There are 9 hidden switches. A switch that is on adds its own fixed numbers to the row, and there is some noise. The rows also spread widely along 12 directions, which tell nothing about the answers.
In the rows, 128 means zero.
Known rows, each followed by its switches (1 for on, 0 for off):
[ 93 144 172 132  86  51 129 178 151 139 201  85 131 137 139 123 142 101
 145 170 117  62  73 165  63 198 148  18 175 177 138 161 126  94 100 136
 121 115 108  73 179]  0 0 0 1 1 0 0 1 1
[148 112  73 131 143 151 112 171 125 164 125 105 159 117 114 104 151 158
 134 135 160 158 154 136 151 143 152 154  97 131  87 112 131 136 125 126
 110 107 121 126 126]  1 0 0 0 1 1 1 0 0
[156 191 177 105 135 126 135 108  91 132 126 198  85  91 178 152  70  97
 158  81 121 163 158 113 132 112 135 128 165  70  83 106 108  60 156  86
 156 109 109 129 141]  1 1 1 1 0 1 1 0 0
[ 82  89 184 158 143 107  89 120 105 196 110 104 110  96 161  95  87 119
 160 159 196 166 157 137 159 167 148 163 167 157  72 193 170 112  87 112
 172 136 106  90 166]  0 1 0 0 0 1 1 1 1
[160 170 133  88 118 136 126 119 107 127 113 157 116 117 118 108 139 173
 181 193 157 155 135 168 153 143 136 117 165 163  66 151 200 128 135 105
 130 120 133  99 126]  0 0 0 1 0 1 1 1 1
[157 184 177 124 104 110 136 117 143 171 130 151  40 126 129 125 112 107
 186 111 128 164 136  84 116 168 135 115 195 105  81 131 116 104 129  98
 136 110 124  65 189]  0 0 1 1 0 0 1 0 1
[155 170 129 117 139 165 123 125 118 148  92 174 105 114 137  96  77 107
 183 162 117 120 196 136 128 127 149 116 165 119 113 138 103 125 174  89
 134 126 129 131 141]  1 0 0 0 0 0 1 0 1
[127 160 105 122 114 117 158 129  89  99 126 158 143  86 141 129  99 139
 148 127 167 136 141 122 116 142 133 130 137 113  84 146 101 103  98 112
 135 119 118 117 129]  0 0 0 1 1 1 1 0 1
[124 127 140 142 137 115 172 107 113  80 158 105 158 107  93 107  71 141
 103 132 138  75 172 124  93 174 118 122 111 148 158 154  85 106  94 145
 156 101 153  91 131]  0 0 1 0 1 0 1 0 1
[139 176 157 109 108 141 138 150 102 233 107 171  87 125 129 179 123 149
 202 177  90 140 130 146 117 112 108 107 141  40 125 146 160 109 140 120
 116 168 133 116 172]  0 1 0 1 0 0 1 0 1
[136 122 127 132 128 148 150 158 111 184 108 122 137 112 105 155 103 150
 161 134 112 101 162  92 113 104 106 136 129  68 148 166 102 126 109 130
 124 155 144 111 161]  0 0 1 0 0 1 0 0 1
[132 174 139 110 115 110 134 138  91 135 148 165 126 109 139 165 104 142
 141 114 114 136 117 135 126 123 128 115 101  71 111 111 112  92 142 115
 136 122 120 129 136]  0 1 0 1 0 0 1 0 0
[156 131 155  91 174 135  82 169 135 145 153 120 112 132 143  74 136 107
 148  82 127 109 168 144 158 169 194  98 140 182  97  95 150  93 177 113
 122  51  97 141 138]  1 0 1 1 0 1 0 1 0
[ 54 140  86 114 123  96 139 205  94 129 120 145 150 113 176 119 158 138
 183 130 206 112  76 118 133 117 145  80 197 137  67 220 154  99  72 149
 110 130 120 114 169]  0 1 0 0 0 1 0 0 1
[119 118  88 181  89 142 157 121 116 158 113 145 157  95 157 121 103 118
 155 190 197 171 163 145 111 152 136 168 131  84  76 157  61 144  95 107
 131 175  94  99 150]  1 0 0 0 1 0 1 0 1
[124 130 110 137 142 134 124 138 129 111 120 128 146 116 129  89  99 101
 119 118 147  90 172 118  99 131 162 119 106 132 134 118  79 133 122 122
 133  88 105 136 132]  0 0 0 0 0 1 1 0 1
[107  97  82 166  83 106 128 149 137 134 137  99 181 115 138 144 142 135
 106 187 197 169  98 147 108 104 132 129 116 120  97 156 110 151  63 129
 140 171 108  90 144]  1 0 0 0 0 1 1 1 0
[101 119 129 132 115  98 139 130 123  88 140 130 133 121 123 150 103 131
 103 165 166 116  93 132  89  99 133  71 155 151 151 168 159 109  75 137
 173 153 117  83 134]  0 1 1 1 0 0 0 1 1
[101  82 118 167 140 120 119 135 128 139 127  84 156 115 106 131 105 137
  81 138 150 139 144 124 127 122 138 140  94 141 151 147 125 138  83 140
 170 135 148 109 133]  1 0 0 0 0 0 1 0 0
[175 176 164 110  90  88 133 142 138 133 171 115 118 113 115 135 110 136
 170 111 112 110 134 107 123 191 140 107 140 134  81 117  77 113 139  88
 114  95 122  70 166]  0 0 0 1 0 1 0 1 1
[140 121 153 138 133 129 121 108 141 184 102 135  70 130 131 131 154 111
 129 100 143 193 129 107 137 143 142 147 125 103 114  93 159 125 115 119
 141 113 118 113 144]  0 0 0 1 0 0 0 0 0
[135  97 107 163 128 127 102 121 133 111 131 112 138 116 118 143 117 117
  66 149 153 173 115 118  98  53 133 127  99 115 148 109 148 138  87 116
 168 153  97 122 105]  0 0 1 0 0 1 1 0 0
[113 162 159 111 110 122 155 133 108 154 141 161 128 126 148 137 154 139
 150 160 141 123  90 168 120 134 125  97 119  82 120 135 174  94 105 149
 127 126 123 124 151]  0 0 0 0 0 0 1 1 1
[120 100 155 152 127 103 105 171 115 178 168  93 146 110 148 121 145 146
 148 142 166 142 115 142 156 154 158 134 145 145  66 165 162 107 108 117
 135 131 112  95 163]  1 0 1 0 0 1 0 0 1
[147  59 108 162 164 145  68 144 115 138 126  69 195  90  91 107  49 153
  86 173 141 122 202 152 145 111 175 168  48 170 150 122 125 154 131  91
 184 139 108 128  97]  1 1 0 0 0 1 1 1 1
[142 100 114 171 130 153 109 108  79 166 110 145 131  65 148 127  43 142
 151 170 189 210 203 128 159 132 151 206 128 106  59 153 104 121 128  73
 178 184  83 104 123]  1 1 1 1 1 0 1 0 1

New rows, each followed by its switches (1 for on, 0 for off):
[ 96 103 102 148 142 124 134 137 156 107  99 118 123 126 118 102 116 101
  89 119 182 134 125  94 104  98 158 104 135 145 159 134 128 137  58 147
 170 116 127 107 141]  1 0 0 0 0 0 1 1 1
[139 122 159 147 113 113 173  89 121 140 137 130 129 119 109 156 127 137
 104 164 123 129 123 156  88 154 113 118 106 104 160 115 159 112  85 137
 148 139 132  99 128]  0 0 0 1 1 0 0 0 1
[144 130  87 133 128 145 125 162  98 144 122 109 168  92  95 123  77 167
 158 169 126 111 180 126 127 125 122 140 111 120 119 161  97 141 127 106
 125 143 133 121 126]  0 0 0 0 1 1 1 0 1
[168 114 166 148 130 136  83 119 137 152 163 114 119 113 123 116  87 101
 101 191 106 143 151 178 100 127 169  97 112 148 151  86 159 112 149  86
 173 144  76 116 114]  1 0 1 1 1 0 1 1 1
[ 85 148 107 101 146 130 129 158  84 100 110 156 139 118 141  82 127 147
 156 165 169  96 132 167 135 134 157  84 162 180 104 187 170 115 119 142
 134 108 128 135 136]  0 0 0 1 0 0 1 0 1
[116  82 144 139 148 133 140 149  99 159 131  98 174  94 118 143 102 152
 102 139 143 106 162 141 121 120 142 143  77 109 148 152 133 109  85 148
 161 131 130 116 144]  1 0 1 1 0 1 1 1 1
[131 147 137 127  97  95 164 121 111 134 138 145 124 110 135 158 176 167
 140 129 180 179  73 126 137 140 122 135 134 107  61 138 180 114  69 127
 133 128 127  84 142]  0 0 0 1 0 1 0 0 1
[165 167 123  95 140 165 136 129 133 162 108 139  91 144  72 122 121 168
 181 199  97 130 160 144 123 127  93  99 182 137 142 161 182 130 153 128
 121 143 173 100 136]  0 0 1 0 1 0 1 0 0
[137 147 152 116  99 132 165 125 105 166 134 156 149 112 139 189 123 127
 117 130  99 120 126 151  89 106 108 121  58  24 155  90  97 103 113 143
 125 136 115 144 141]  0 0 0 1 0 1 1 1 0
[117  98 160 127 175 124 127  98 104  63 130 116 153 105 102 103  43 149
  97 159 151  93 172 142 147 130 137 114 153 213 162 182 173 102 110 119
 212 128 155  95 104]  1 1 1 0 0 0 0 1 1
[117 148 136 144  98 121 183  76 112  56 113 199 132  98 190 103  89  68
 134 134 206 123 153 132  73 137 145 114 172 115  92 142  55 102  97 110
 151 127  74 108 134]  0 0 1 1 0 1 0 1 1
[128 151 155 120 129 124 140 110  99 126 130 154 144 108 128 139 101 136
 129 170 119 111 132 161 109 106 118 106 119 108 140 136 160 106 118 120
 152 131 132 132 123]  0 0 0 0 0 1 1 0 1
[120 135 158 148 152 122 106  90 161 123  95 143  83 134 144  60  90  50
 124 144 165 120 173 128  79 147 169 100 177 167 135 115 125 125 121 107
 161  81  97 109 142]  0 1 0 0 0 1 1 0 1
[117 134 130 106 153 118 148 116 166  99 101 123  98 143 109  91 145 101
 121 122 150 110 126 115  95 140 125  73 190 181 160 135 166 114  85 154
 134  81 149 102 130]  0 0 0 0 1 1 0 1 0
[ 87 114 153 139 152 132 129 135 107 116 124 154 146 115 194  70 108  67
 139 158 171  77 164 171  98 138 172  88 179 159 127 168 123  93 125 128
 147 110  88 145 143]  1 0 1 0 0 1 0 0 1
[139 114 111 134 147 136  62 164 125 214 116 112  80 122 117 116 133 140
 150 143 141 207 138 126 156 130 159 142 127 132  90 110 187 132 138 102
 133 136 100 119 135]  0 1 0 1 1 0 1 0 0
[142 126 111 140 127 142 114 146 127 142 137 114 129 118  92 132  79 131
 127 183 101 110 154 128  88  96 125  96 126 118 173 142 126 131 130 109
 147 160 118 114 126]  0 0 1 0 1 0 1 0 1
[129 119 160 138 136 117 111 132  87 117 167 109 170 100 120 137  79 149
 108 175 116 100 136 163 115 107 129 110 103 138 143 153 158 103 126 115
 170 141 119 126 119]  0 0 1 0 0 1 1 0 1
[156 147 200 125 135 111  88 105 127 137 167 132 104 121 132  98  97  93
 108 132  99 122 140 167 117 162 174  97  89 146 137  63 154  99 160  94
 165  84  84 130 124]  0 0 0 1 0 0 1 1 1
[163 146 150  95 144 132 101 155  98 134 160 137 145 106 112 145  96 157
 115 136  79 115 127 165 147 102 162  92  72 122 149  88 179  99 157 104
 157 115 122 148 110]  1 0 0 1 0 0 1 1 1
[176 107 103 142 132 152 125 110 125 114 129 128 144 123  83 134 117 160
  99 161 139 151 142 129 126  95 137 144  84 121 147 106 157 151 120 111
 156 153 122 112  98]  0 0 1 0 0 0 0 0 1
[149 170 102 113  99 110 104 214 130 166 149 138  98 113 132 183 131 118
 156  93  90 137  78  71  86  45 144  70 131  45 125 107 104 108 118 101
 112 142  92 124 170]  0 0 1 1 0 1 1 0 1
[115 133 115 122 150 132 184 104 126  92 114 141 155 135 122  77 134 134
 134 147 187  92 184 171 117 223 142 123 148 185 111 156 106 117 115 157
 121  74 153  97 132]  1 1 0 1 1 0 0 0 0
[ 67 136 165 158 118 105 166 123 111 187 104 151 103 105 173 142 104  98
 163 168 167 145 119 137  98 138 112 105 204  84 122 192 144  87  58 144
 154 159 135  87 183]  1 1 0 0 1 0 1 0 1
[131 109 140 126 156 158 123 116 132 163  82 124 119 121 105 102 112 128
 127 156 147 131 172 133 121 115 141 137 120 129 154 130 170 139 102 138
 151 118 132 125 130]  0 0 0 0 0 1 1 1 1
[ 79 141 136 139 113  94 194 118  83  93 144 154 186  93 152 165 105 137
 106 172 163  99  97 171  73 115  98  96 117  86 144 171 140  80  48 159
 153 142 128 118 124]  0 1 0 0 1 1 1 0 1
[ 90 130  87 152 129 124 111 173 125 160 100 107 117 107 130  79  66 107
 195 152 173 106 189  88 113 174 152 120 191 151  99 205  46 138 119 111
 122 129 121  89 179]  0 1 0 0 1 0 1 0 1
[172 163 166 109 126 124 100 163 131 156 174 120 117 123 114 125  89 122
 153 133  75  90 159 141 120 150 164  82 116 125 130 102 105  99 179  95
 134 104 111 110 158]  1 0 1 1 0 0 1 1 1
[133 158  78 116 127 141 164 136 150  73 119 150 143 140 109  98  91 104
 128 113 160  75 178 101  75 142 143  98 118 112 148 123  14 130 128 137
 119  92 121 107 143]  0 1 1 0 0 0 1 1 0
[ 90 106 185 154 127 114 132 152 122 203 145 110 134 115 161 130 111  85
 124 126 128  93 138 133  79 137 141 113 103  65 156 134 101  95  90 153
 136 123  94 128 183]  0 0 1 0 0 1 1 1 1
[149 151 127 114 102 103 138 153 135  95 173 104 164 149  94 109 158 158
 149 212 134  62 116 186  84 173 139  62 157 198 109 173 144 130 132 124
 110 115 133  75 143]  0 0 1 1 0 1 0 0 1
[151 116 164 148 156 141 116 111 131 189 128 127 112 113 135 104  97 105
 141 133 130 143 179 142 138 176 159 151 120 116 124  94 137 108 142 104
 149 113 110 113 136]  1 1 0 0 1 0 0 0 1
[137 145 133 114 138 135 165 103 105 134  92 147 113 106  96 152 113 159
 132 153 125 143 139 127 103 106  95 119 141 108 148 141 179 112  80 138
 148 132 161 107 124]  0 0 0 1 1 1 1 0 1
[145 174  77 107  88 130 113 168  90 123 136 166 133  94 143 158 103 165
 177 128 153 190 108 101 168  82 128 133 130  76  58 138  98 124 139  83
 124 167 109 125 126]  0 0 0 0 0 0 1 1 0
[143 181  98 103 111 122 178 144 161 110 114 138 109 156  90 120 158 135
 166 131 144 105 131  93  80 139 106  87 179 117 120 156  88 129 103 152
  94  95 168  73 170]  0 0 1 0 0 1 1 0 0
[ 98 162 193  96 143 100 120 166 123 199 134 137  62 146 145 126 165 129
 187 130 105 119  75 132 144 135 128  56 210 131 123 171 244  81 114 141
 126 113 152 111 178]  0 0 0 0 0 0 0 0 1
[175 171  93  92 133 153 145 138 119  86 116 172 124 120 109 125 119 138
 150 126 124 107 147 111 108  94 142  96 141 118 122 114 115 122 147 104
 120 114 118 129 117]  0 0 1 1 0 1 0 0 1
[133 143 112 137 127 156 181 110 114 169  77 162 101 109 121 129 121 123
 149 117 149 150 170 102 105 141 119 153 115  52 130 119 101 124  87 144
 124 124 134 118 149]  0 0 0 1 1 0 1 0 1
[116 128 153 133 110 133 190  93  84 141 106 162 163  91 151 147 102 146
 155 162 169 125 150 147 128 143  98 158 126  78 111 173 118 108  85 138
 141 159 136 110 140]  0 0 0 0 0 1 0 1 1
[122  87 126 156 113 140 135 128 100 140 150 113 210 109 145 106 106 150
 129 195 172 114 174 198 149 185 148 158  80 141  99 160  90 136 137 122
 133 149 111 121 124]  1 0 0 0 0 0 0 1 0
[122 105 111 119 155 159 159 121 156 121  74 126 132 150 102  74 144 123
 140 199 176  94 167 148  95 123 134  91 199 185 155 189 165 147  90 156
 136 128 152  87 142]  1 0 1 0 0 1 0 1 1
[134 126 168 112 176 157 168 126  97 142 126 135 147 117 105 155  72 141
 117  95  66  62 188 121 125 117 106 121  95  81 206 132 114  84 139 151
 151 112 185 146 135]  1 0 1 0 0 0 0 0 0
[133 136 120 135 129 128 140 142 137 123 137 109 127 135  93 105 109 135
 134 151 130  90 155 117  99 140 135 102 132 138 150 152 102 136 118 133
 134 116 140  92 150]  0 0 1 0 0 0 1 0 1
[147  99  65 136 169 158  84 186 116 142 122 102 139 104 103  86 103 152
 134  91 169 152 173  79 178 111 193 163  99 146  92 126 114 144 137 105
 145 106 114 128 132]  1 0 1 0 0 0 1 0 1
[126 106 126 142 157 109 101 142  90 125 131 108 145  79 120 132  70 150
 104  70 159 152 156  91 155 124 161 174  71 129 100 118 123 114 101 101
 176  98 114 124 122]  0 1 0 1 0 1 1 0 1
[141 111 126 159 147  96  68 127 132  98 173  90 119 103 103  99  65 126
  93 132 159 164 136 110 130 136 169 125 124 191 112 117 147 115 117  83
 185 115  91  88 110]  0 1 1 0 1 0 1 0 1
[112 140 105  96 151 155 126 166 101 117 119 159 129 121 141  93 121 112
 138 153 140  89 137 166  92 104 162  62 136 129 155 132 157  99 131 144
 130 116  94 159 124]  0 0 1 1 1 0 1 1 1
[140 114 135 141 149 171 125  96  97 118 109 164 153 101 156  72  45 102
 137 177 174 108 239 183 120 159 182 155 107 142 110 132  65 122 169  98
 164 123  80 132 119]  1 1 1 1 0 0 1 1 1
[158 133 102  99 180 173 103 113 143 110  89 127 103 132  74  50 100 137
 139 154 140 128 204 137 148 151 150 124 144 200 141 117 166 147 159 118
 140  86 147 126 100]  0 0 0 0 1 0 1 1 0
[144 116  81 123 166 177 186 129 118  85  80 141 172 112 103  72  85 121
 137 102 164  48 252 106 100 171 157 152 117 143 140 150  15 139 131 140
 118  74 148 123 138]  1 0 1 1 0 1 0 0 1
[100 108  79 164 100 120 128 168 128 131 125 131 163 115 154 125 129 114
 133 174 176 128 111 135 103 101 155 104 141 119 116 161  93 141  91 119
 132 170  95 112 145]  1 0 0 0 0 0 0 0 1
[145 179 107  94 135 127 167 123 120  89 106 145 121 120  95  96 121 149
 166 153 149 100 160 133 108 164 125  99 177 172 110 160 136 119 112 128
 119  87 158  92 136]  0 0 0 1 1 1 1 0 1
[138 135 146  96 160 144 140 135 121 147  95 153  91 116 134 119 120 115
 157  88 138 136 163 100 141 119 139 114 179 129 117 139 145  96 123 127
 139 104 145 120 149]  1 0 1 1 0 1 0 1 0
[137 134  74 116 121 127 113 188 106 119 152 120 162 115  99 171 117 155
  95 103  95 113 110 112 113  75 140 102  47  82 159  99  98 124 130 122
 126 125 123 153 116]  0 0 0 1 0 0 1 0 0
[108 117  41 133 110 158 128 176 107 153  95 132 158 123 118 105 149 158
 166 241 182 126 136 176 103 119 141 102 142 143 112 191 146 161 105 136
 103 172 110 118 134]  0 0 0 1 1 0 1 0 1
[112 120 116 164 124 106 162 129 115 109 141 118 151  83 127 143  70 120
  95  82 156 135 142  77 115 132 137 146 101  91 135 122  65 106  65 124
 165 117 131 103 142]  1 0 0 0 1 0 1 0 1
[145 169 104  99 114 140 201 126 116 101  96 168 138 117 118 125 100 139
 187 129 167  83 181 104  94 161 120 118 166 102 107 173  49 117 113 135
 107 115 144  84 160]  0 1 1 1 0 1 0 1 1
[134 116 147 149 133 152 175  67 134 126  97 145 115 138 100 138 116 118
  84 163 136 134 167 145  73 119 107 133 103  94 184 119 128 135  93 153
 160 134 143 109 125]  0 0 1 1 0 0 1 0 0
[134 103  99 134 153 172  84 133 143 170  59 160  62 129 153  75 151  77
 153 156 182 185 157 121 113  76 179 117 193 143 108 125 184 149 125 105
 136 141  67 137 132]  0 0 1 1 0 1 0 0 1
[138  71 108 152 190 154  41 158 104 190 110  77 108  91  93  94  74 155
 124 121 130 179 182  97 189 107 169 173  94 163 127 123 190 143 128  93
 172 130 113 140 107]  0 0 0 0 1 0 1 0 1
[143 154  99 111 151 164 154 156 133 142 103 150 139 134 115  80 127 112
 155 116 129  77 189 128 116 153 164 114 107 105 138 110  77 129 150 141
 105  74 140 139 151]  1 0 0 0 0 0 1 0 1
[114 151  95  92 140 125 184 154  77  65 134 153 195 106 119 132 127 181
 135 109 154  63 123 133 136 124 118 108 107 125 124 167 129  99  96 158
 121  97 164 140 119]  0 0 0 0 0 1 0 0 1
[133 146 143 129 138 119 141 109 117 129 141 133 117 120 114 133 122 136
 109 122 129 151 127 137 125 141 118 124 111 111 134 102 159 104 108 133
 147 107 140 122 115]  0 0 0 0 1 0 1 0 0
[131 122 152 146 113 107 114 128 125 161 136 121 115 116 120 175  89 120
 115 131  98 138 130 119 104 118 125 116 106  92 154 116 109 121 124 102
 153 153 122 108 137]  0 1 0 1 0 0 0 0 0
[135  73 131 175 115 146  99 132 140 182 133 104 138 119 135 115 116 101
  98 199 162 156 154 169  95 120 177 135  85 117 135 111 123 149 114 113
 161 162  65 111 141]  1 0 1 1 0 0 1 1 1
[115 128 116 137 111 107 125 157 139 131 157  95 143 124 110 130 113 129
 121 150 133 119 116 128 103 145 126  92 122 132 141 138 109 124 100 135
 131 129 124 100 142]  0 0 0 0 1 0 1 1 0
[124 135  84 101 155 155 127 186  73 158  90 150 128  82 134 134 102 151
 175  96 131 124 161  94 151  92 139 131 136  95 113 148 135 107 120 116
 120 129 124 156 128]  0 0 0 1 1 1 0 0 1
[133 120 138 137 139 133 104 155 134 198 121 119  99 125 123 125 127 120
 149 112 110 135 139  98 134 121 152 125 119  93 140 110 140 129 129 115
 128 123 116 127 154]  0 0 0 0 0 0 0 0 1
[127 164 110 124 108 118 134 146 131 103 144 164 134 126 158 107 141  97
 125 145 150 115 103 159  93 126 176  69 128 126 112 103 113 111 128 117
 129 102  90 129 141]  1 0 0 1 0 0 1 0 1
[118 123 123 154 107 122 116 157 119 167 121 119 155 104 138 135  69 109
 172 187 121  82 169 131  86 126 133 109 149 103 138 178  59 135 135  95
 125 170 107 105 158]  0 1 0 0 0 1 0 0 1
[134  89 153 144 149 136  57 150 137 210 112 102  85 129 126 125 110 106
 144 161 120 159 160 129 120 108 157 119 160 146 128 137 170 129 143  95
 151 151  95 113 144]  0 1 1 1 0 1 0 0 0
[196  93 134 148 127 159 152  88 147 139 137 102 155 123  66 123  98 136
  88 171 114 110 197 149  86 168 135 151  48 110 183  76  89 148 131 118
 142 133 110 102 107]  0 0 1 1 1 0 0 1 1
[100  95 136 173 129 155 149 103 105 195  68 147  90  95 152 134  80  98
 141 126 171 167 190  84 102 119 130 182 135  53 127 162  82 133  75 133
 161 162 110 110 169]  0 0 1 1 0 0 1 0 1
